The rows are grouped in 4 ways, from coarse to fine. Each group lies inside one group of the grouping before and may be the whole of it. The rows also spread widely along 17 directions, which tell nothing about the answers.
In the rows, zero is written as 128.
Known rows, each followed by its group in each grouping:
[136 100  89 115 129 132 126 172 120  91 151 128 114 109 107 171 141 103
 135 143 156 121 165 112  77 115 150 116 167]
Lus j_64 Fitud j_393
[105 141 133 147 128 131 115 140  76  58 149 127  70 158  86 106 150 133
  97  98 117 123 151 162 119 134 115 138 158]
Lus j_929 tuv j_498
[111 117 111 138 129 181 126 172 186 136 133 179 168 141 128 140 106  83
 216 132  77 106 155 143  89 103 140 120 131]
zuv j_771 Ser j_806
[163 153 166  95 143 151  53 158 154 103 134 110 156 131 133 158 158 129
 173 126 130 143 107 129 117 130 153 176  70]
Lus j_809 zolep j_90
[181 137 160 118 192 188 137 135  95 110  71 164 157 118 130 175 108 107
 106 167 109 111 113 144 141 130 100 131 156]
zuv j_771 gok j_898
[163 140 137 110 184 105 113 123 133 157 119  82  76  79 112 104 109  88
 107 107 145 142 100  62 104 143 168 116 152]
Lus j_929 Dunil j_999
[152  87  90 116 119  96 145 184 164 183 129 149 141 119 128 116 196  74
 129  99 127 166 105 128 116 109 128 113 127]
zuv j_771 gok j_641
[159 182 130 102 120 133  85 100 138 122  89 160 110 137  88 102 141 160
 112 119  96  93 149 144 171 126 143 105 130]
Lus j_929 tuv j_241
[118 102 134 183 134 209 119 133 181  77 146 128  86 132 112 128 132 125
 160 132 143 131 128 106  83 142 107 109 131]
Lus j_791 Getud j_375
[ 93 160 110 121 142 118 106 111 133 155 124 132  97 153 118  89 193 157
 111 114 139 125 151 120 145 126 148  86 110]
Lus j_791 gofo j_376
[ 81 144 114 109 112 165 142 103 137 161 138 165 134 143 133 122 132  93
 156 166  83 107 155 138 100 112 167 131 153]
Lus j_809 zet j_632
[137 128 166 141 186 146 143 138  95 164 141 161 143 162 151 165 127 141
 106 146  82 126 158 127 110 159  76 126 181]
zuv j_274 Fek j_547
[174 107 132 151 114 148 133 117 221 124 121 125 120 123 108 141 147 104
  90 138 112 154  79 127 133 104 117 112  99]
Lus j_809 zolep j_944
[112 142 134 135 113 152  74 131 146 114 139 154 136  83 111 121 105 135
 195 137  94 128 198 145  99 115 155 148 152]
Lus j_791 vov j_851
[119 165 120 116 141 154  57 134 198 136 150 115 131 164 160 126 172 167
 149 117 113 139 125 150 150 101 153 152  97]
Lus j_809 Lovu j_352
[107 152 155 103 166 107 126 110 107  87 131 136  98  64  55 114 152 111
 123 135 105 145 179 117 112 120 118  68 140]
Lus j_809 zolep j_944
[170  98  91 114 110 167 118 159 217 125  94 172 152 109 121 135 184 114
 141 135 137 134 113 139 145  89 122  80 102]
Lus j_791 gofo j_376
[158 103 119 172 121 155 125  81 203 149 122 125  94  97 152 149 159 166
  39 176 130 175 102 135 159 104  99 118 160]
Lus j_64 Fitud j_393
[124 144  96 117 161 108 106 149 164 215 113 118 143 157 174 106 155 116
 123 109 139 133 112 132 147 101 190 137 104]
Lus j_791 Getud j_375
[151 139 110 141 151 150 118 146 120  91 101 108  86 146  96 123  95  89
  94 111 156 100 107 116 111 114 178 122 131]
Lus j_791 Getud j_375
[162 130 133 159 143  89 120 122 149 157 110 106 125 122 153 108  95 148
 128 101 150 105 141  90 135 148 138  96 118]
Lus j_929 Dunil j_999
[129 125 139 120 124 129 144 126 141 167 124 126 165 158 186 123 142  96
 173 133 128 112  99 127 124 140 148 151  87]
Lus j_929 Dunil j_999
[115 111 144 182 191 160 112 160 126 173 116 147 116 133 142 110 187 182
 139 108 152 157 154 114 126 173  70 102 135]
zuv j_771 gok j_641
[135 128 123 104 155 124 117 155 194 145 106 133 179  88 122 151 138  77
 186 148 121 135 132 130 118  84 175 113  70]
Lus j_64 Fitud j_393
[117 100 145 186 125 145 117 173 119 147 127 158 150 130 140 152 128 154
 128 151 152 133 170 121  81 141 114 108 126]
Lus j_791 Getud j_375
[210  98  99  91 122 101 157 134 131 175  99 134 154 100 150 156 120  81
 119 145 156 106 116  83 115 136 157 115 155]
Lus j_791 vov j_851
[107 153 114 151 131 140 150  96  89  74 107 105  89 173 112  98 119  90
 123 106 143  86 115 143 138 126 160 130 102]
zuv j_274 Fek j_547
[159 153 126 119  80 105 118 130 114 101 112 129  97 144 130  75 123 118
  95  96 162 106 117  88 118 135 141  55 118]
Lus j_809 Lovu j_352
[150 129  96 123 143 190 114 134 146  83 140 133 135 206 187 161 161 171
 167 122 145  77 144 154 155 144 107 148 143]
Lus j_64 Fitud j_393
[113 160 160 104 131  79 139  81  98 167 131 114 136 134 151  97 146 120
 176 123 128 100 144  90 121 173 150 118  92]
Lus j_929 Dunil j_999
[127 101 125 188 176  83 107 167  90 185 143  95 130 121 134 159 124 163
 141 108 163 135 186 101  90 169 143 170 138]
zuv j_274 Fek j_547
[157 177 155  83 118 114  34 123 121  98 139  99 140  98 163 161 149 184
 121 158 173 135 143  90 127 122 166 119 100]
Lus j_809 zolep j_944
[104 150 142 179 118 142  64 132  87  78 130 109  72 114 104  75 117 160
 129  88 142 141 163 158 119 141 145 170 142]
Lus j_809 zet j_632
[188 130 175 150 148 175  77 131 158 100 125 113 117  97 103 172  92 108
 127 143  92 156  90 126 100 135 132 201 139]
zuv j_771 Ser j_806
[ 99 133 144 141 100 168  76 168 144 142 143 168 125 127 163  92 169 155
 145 127 118 163 141 143 111 122 113 116 142]
Lus j_929 tuv j_241
[155 118 154 151  88 125  87 196 165 107 101 166 160  83 134  84 129  96
 162  94 126 170 115 145 116  97 111  84  85]
zuv j_771 Ser j_806
[159 140 123 130 148 118  78 132 185 166  94 125 149 109  88 164 144 145
 120 146 125 128 138 126 137 104 181 141  77]
Lus j_791 gofo j_376
[ 99 140 174 144 130 177 118 156  85 105 106 166 105 112  91  85 148  83
 146 126 123 154 115 124  81 144 115 100 115]
zuv j_771 Ser j_806

New rows, each followed by its group in each grouping:
[122 195 159  65 187 117  82 117 119 133 138 122 146 147 169 119 169 134
 154 116  96 131 134 134 160 119 135 123 109]
zuv j_274 Fek j_547
[177 116 110 134 167 148 104 166 157 136 138 146 130 103 148 182  73 145
 109 145 118 113 176  83  97 115 119  82 214]
zuv j_274 Fek j_547
[129 137 131 125  80 119  70 143 170 140 169 151 157 128 175 164 152 174
 125 162 118 143 162 109 105 105 125 101 135]
zuv j_771 gok j_641
[152 121 153 155 152  96 148 137 161 199  92 155 149 112 138  94 141 106
 103 111 107 160 115 120 143 123 100  71 102]
zuv j_274 Fek j_547
[163 130 160 155 135 122 127 117 108 189  74 146 140 136 150 101 172 147
 110 119 150 143 104 122 154 170 104 122  88]
zuv j_274 Fek j_547
[147 159 153 101 111 150 113  91 115  80 136 148 120 142 119 154 157 135
 112 159 103 113 129 122 128 135 108 113 137]
zuv j_771 gok j_641
[143 123 127 120 152  98 109 150 117 117 122 143  98 108  81 102 210 148
  98  91 129 160 154 146 147 132  93  96 136]
Lus j_791 gofo j_376
[120 133 108 148 144 140 160  56 124 131  96 105 121 152 151 152 180 159
 129 167 184  92 117 109 166 151 136 114  78]
zuv j_771 Ser j_806
[147 151 149 137  89  89  92 145 165 107 111 129 142 124  84 121 116  94
 109 119  97 133 111 152 125  85 172 130  63]
Lus j_929 tuv j_498
[133  93  84 193  76 134 146 152 145  76 115 157 105 125  95 106  95 118
  96 106 126 109 166 170 121  91 121  93 163]
Lus j_809 zet j_632
[153 149 178 125 100  99 151  74 125  77 114 100 120 137 147  99 148  87
 107 125 136 135  71 128 148 135 118 110  64]
Lus j_64 Fitud j_393
[135 157 138  99 171 172  91 167 150 164 119 171 125 128 137 113 142 117
 136 124  99 140 127 102 110 122 123  79 160]
zuv j_771 Ser j_806
[123 131 121 122 137 122 112 157 120 106 164 133  94 171  82 144 204 145
 129 106 144 120 153  86  89 159 109  82 121]
zuv j_771 gok j_641
[112 152 146 161 190 160 111 128 106 147 101 122 140 146 161 130 102 138
 140 134 129 111 139 138 135 135 145 151 126]
zuv j_771 gok j_641
[162 157 149  75 170 170 132 136 124 107  89 161 143 166 147 118 175 107
 116 124 108 110  86 157 172 121 100 100 114]
Lus j_929 Dunil j_999
[170 132 104 103 126  90 114 105 145  84 126  95 168 149 201 146 158 149
 153 110 147 101 128 174 200 107 135 166  96]
Lus j_791 gofo j_376
[151 158 124  97 161 177 117 118 129  81  95 128 111 136 140  90 140 104
 196  94 153  90 116 107 148 148 132  95 109]
zuv j_274 Fek j_547
[ 68  95  88 161 175 207 127 145 131 142 141 139  82 122 149 106 185 137
 140 131 144 160 150 156 118 125 116 149 191]
Lus j_791 gofo j_376
[122 123  97 158 108 119  68 132 147 131 157 103 100 119 147 106 153 183
 160  94 151 139 174 137 129 139 149 173 147]
Lus j_809 zet j_632
[137 129 136 196 104 113  94 169 118 105  94 136 132 136 105 106 114 140
 122  93 144 128 139 159 128 121 135 129  82]
zuv j_771 Ser j_806
[158 131 140  98 125  92 116 117 149 135 150 110 113  97 142 116 152 123
 131 119 145 141 132  65 107 147 128  80 135]
Lus j_809 zet j_632
[163 127 136 160 151 112 100 106 158 137 110 100 127  91 153 113 104 159
 174 108 163 116 156  98 140 156 137 126 115]
Lus j_791 Getud j_375
[124 168 138 102 173 124 117 136 102 178  77 144 121 140 120  72 172 106
 106 106 134 135 112 134 152 125 158 100 100]
Lus j_791 vov j_851
[116 102 113 177 155 136 108 151 144 161 141 133 145 106 202 148 130 169
 106 145 129 166 162 162 142  97 106 145 176]
zuv j_274 Fek j_547
[129 130 165 118 113 100 124 152 102 112 183 134 122 185 135 145 205 125
  99 117 113 153 116 113  93 153  82 111 118]
zuv j_771 gok j_641
[151 107 114 140 138 115 125 131 167 121 134 119 103  71  98 123 126 109
 165 112 144 134 155  71  96 137 129  77 138]
zuv j_274 Fek j_547
[158  97 109 173  78 120 125 154 183  78 159 143 135 154 137 131 103 128
 130  98  99 116 157 163 120 102 102 120 150]
Lus j_791 vov j_851
[135 163 136 105 136 171 109 101 104  98 118 146 124 120 190 105  82 122
 133 141  90 105 138 165 155 112 134 155 202]
Lus j_929 tuv j_498
[112 139 145 110 167 168 126 163  87 153  93 147 140 139 137  86 148  73
 185 107 121 124 107 159 118 144 153 171 111]
Lus j_929 Dunil j_999
[177 148 142 142 121 155 100 144 169  83 108 115 132 183 117 131  96  91
 121 102 116 100  81 146 130 109 162 151  78]
Lus j_791 vov j_851
[146 137 112  95  35 110  85 134 165  82 159 150 131 120 155 103 178 111
 138 113 101 156 111 161 141  84 127 125 126]
zuv j_771 Ser j_806
[146 110 179 180 116  79 134 166 123 123 120 151 146 132  86 118 160 109
  94  97  93 172 125 170 122 124  77 117  78]
zuv j_274 Fek j_547
[170 121 126 159  89 162  35 170 161 119 131 138 123 106 117 129 112 168
 157 106 124 143 155 148 107 132 149 192 146]
Lus j_809 zolep j_90
[103 123 138 155 152 123 120 180 143 129 139 130 128 125  87 139 115  91
 132 130 133 133 155  97  60 110 160  82 103]
Lus j_791 vov j_851
[ 83 109 131 147 153 133 206 105  89  99 157 120 112 183 177 117 160 108
 141 129 144 100 133 121 118 160  86  94 140]
Lus j_929 tuv j_498
[ 92 117 125 166 143  88 159  95 110 198 125 113  89  90 100 129 132 110
  53 169 125 157 138 109 102 121 165 130 155]
Lus j_929 tuv j_498
[109 146 133 139 115 146 136  89 138 193 118 129 153 138 191 125  74 104
 141 171 117 102 131 107 105 126 188 146 134]
Lus j_809 zet j_632
[175 109 112 133 182  43 162 102 124 142 114  58 118 102  75 160 147 101
 120 106 151 120 128 117 140 149 161 174  94]
Lus j_809 Lovu j_352
[ 98 106  83 150 124 147 135 119 149 131 148 128 108 113 177 117 128 134
 134 140 129 130 155 148 132 103 137 138 189]
Lus j_929 tuv j_498
[124 127 115 133 172 120 120 129 122  93  86 131 129  66 103 106 156 146
 170 112 152 120 177 160 168 117 122 103 112]
Lus j_929 Dunil j_999
[156 138  94 154  91 131  74 124 217 186 140 114 126 176 122 150 128 149
 155 117 118 103 119  97 113 133 192 168  91]
zuv j_771 Ser j_806
[188 155 127 138 112 105  61 138 131 124  84 129  86  82  81  65 112 126
 117  65 120 144 124 133 149 130 152 138 139]
zuv j_771 Ser j_806
[133 173 188 164 153 149  83 130 107  48 128 109 155 190 129 175  96 151
 141 128 105  94 137 169 133 127 128 174  62]
zuv j_274 Fek j_547
[103 107 115 153 185 118 157 113 161 157 107 131 115  78 116  94 168 132
 157 118 134 141 161 130 150 129 105  81 124]
Lus j_929 Dunil j_999
[167 158 103  97 100 117  95  86 144 142 132 103 124 177 152 147 158 145
 116 132 136  95 111 130 156 131 186 183 110]
Lus j_791 vov j_851
[121 176 137  88 188 115 107 122 106 136 102 101  79 129 101  87 180 115
  96 105 156 131 101  95 142 132 162  84  97]
Lus j_929 Dunil j_999
[159 122  67 125 107 110 113 119 165 176 131 129  94 122 133 106 139 157
 122 106 145 109 163  92 129 138 153 104 179]
Lus j_809 Lovu j_352
[134  91 111 149  91 156 138 165 187 145 144 153 105 150 110 113 191  98
 150 112 146 147  98  78  77 146 109  71 105]
zuv j_771 Ser j_806
[141 142 119 120  93 130  85 142  90 128 136 158 128 153 135 143 150 169
 120 136 124 111 176 150 118 141 138 156 163]
Lus j_64 Fitud j_393
[103 136 111 125  96 143 137  79 154 152 151 162 133 150 163 113 169 149
 185 139  90 108 163 139 140 144 110 127 148]
zuv j_771 Ser j_806
[149 139 144 167 106 125 157  69 131  75  94 113 135 159  89 159 115 137
 130 152 146  66 136 125 134 149 138 118  54]
Lus j_809 Lovu j_352
[168 119 132 160 121  68 111 135 105 112 113 112  99  76  65  98  86 103
 133  80 124 127 165 130 108 143 154 150 146]
Lus j_791 Getud j_375
[122 172 117 148 162  97  78 115 156 172 104  94  89 135  96  92 143 159
 115  97 152 122 145 100 142 132 189 111  83]
Lus j_64 Fitud j_393
[157 135 170 185 135 109  83 137 163 131 134 104 169 146 151 169  84 148
 141 123 103 129 135 146 124 124 138 184  81]
zuv j_274 Fek j_547
[155 150 172 177 159 156 114 121 147 190  90 137 134 170 158  90  98 132
 141 100 109 116 101 110 134 173 120 138 106]
zuv j_771 gok j_641
[ 94 134 124 125 195 108 157 131 121 116 116  98 130 112 138 112 149  93
 144 120 155 131 136 127 133 107 142  88  94]
Lus j_809 Lovu j_352
[154  93 118 172  95 120 115 121  82 133 125 137 107 102 149 150 166 203
  82 154 180 144 173 132 128 165  95 145 178]
Lus j_64 Fitud j_393
[122 113 139 140 101 130 163 122 119 128 172 132 105 170 163 119 121 102
 128 127 115 111 125  91  79 162 110 111 168]
Lus j_929 tuv j_498
[120  97 146 152 167 126 163 107 152  82 157 109 105 112 117 125 157 103
 145 114 105 151 137 140 124 136  77 122 138]
Lus j_791 gofo j_376
[139 153 138 116  99 118 107 111 142 101 127 166 157 100 125 142  84 130
 128 160  82 104 188 144 123  89 140  93 155]
Lus j_791 vov j_851
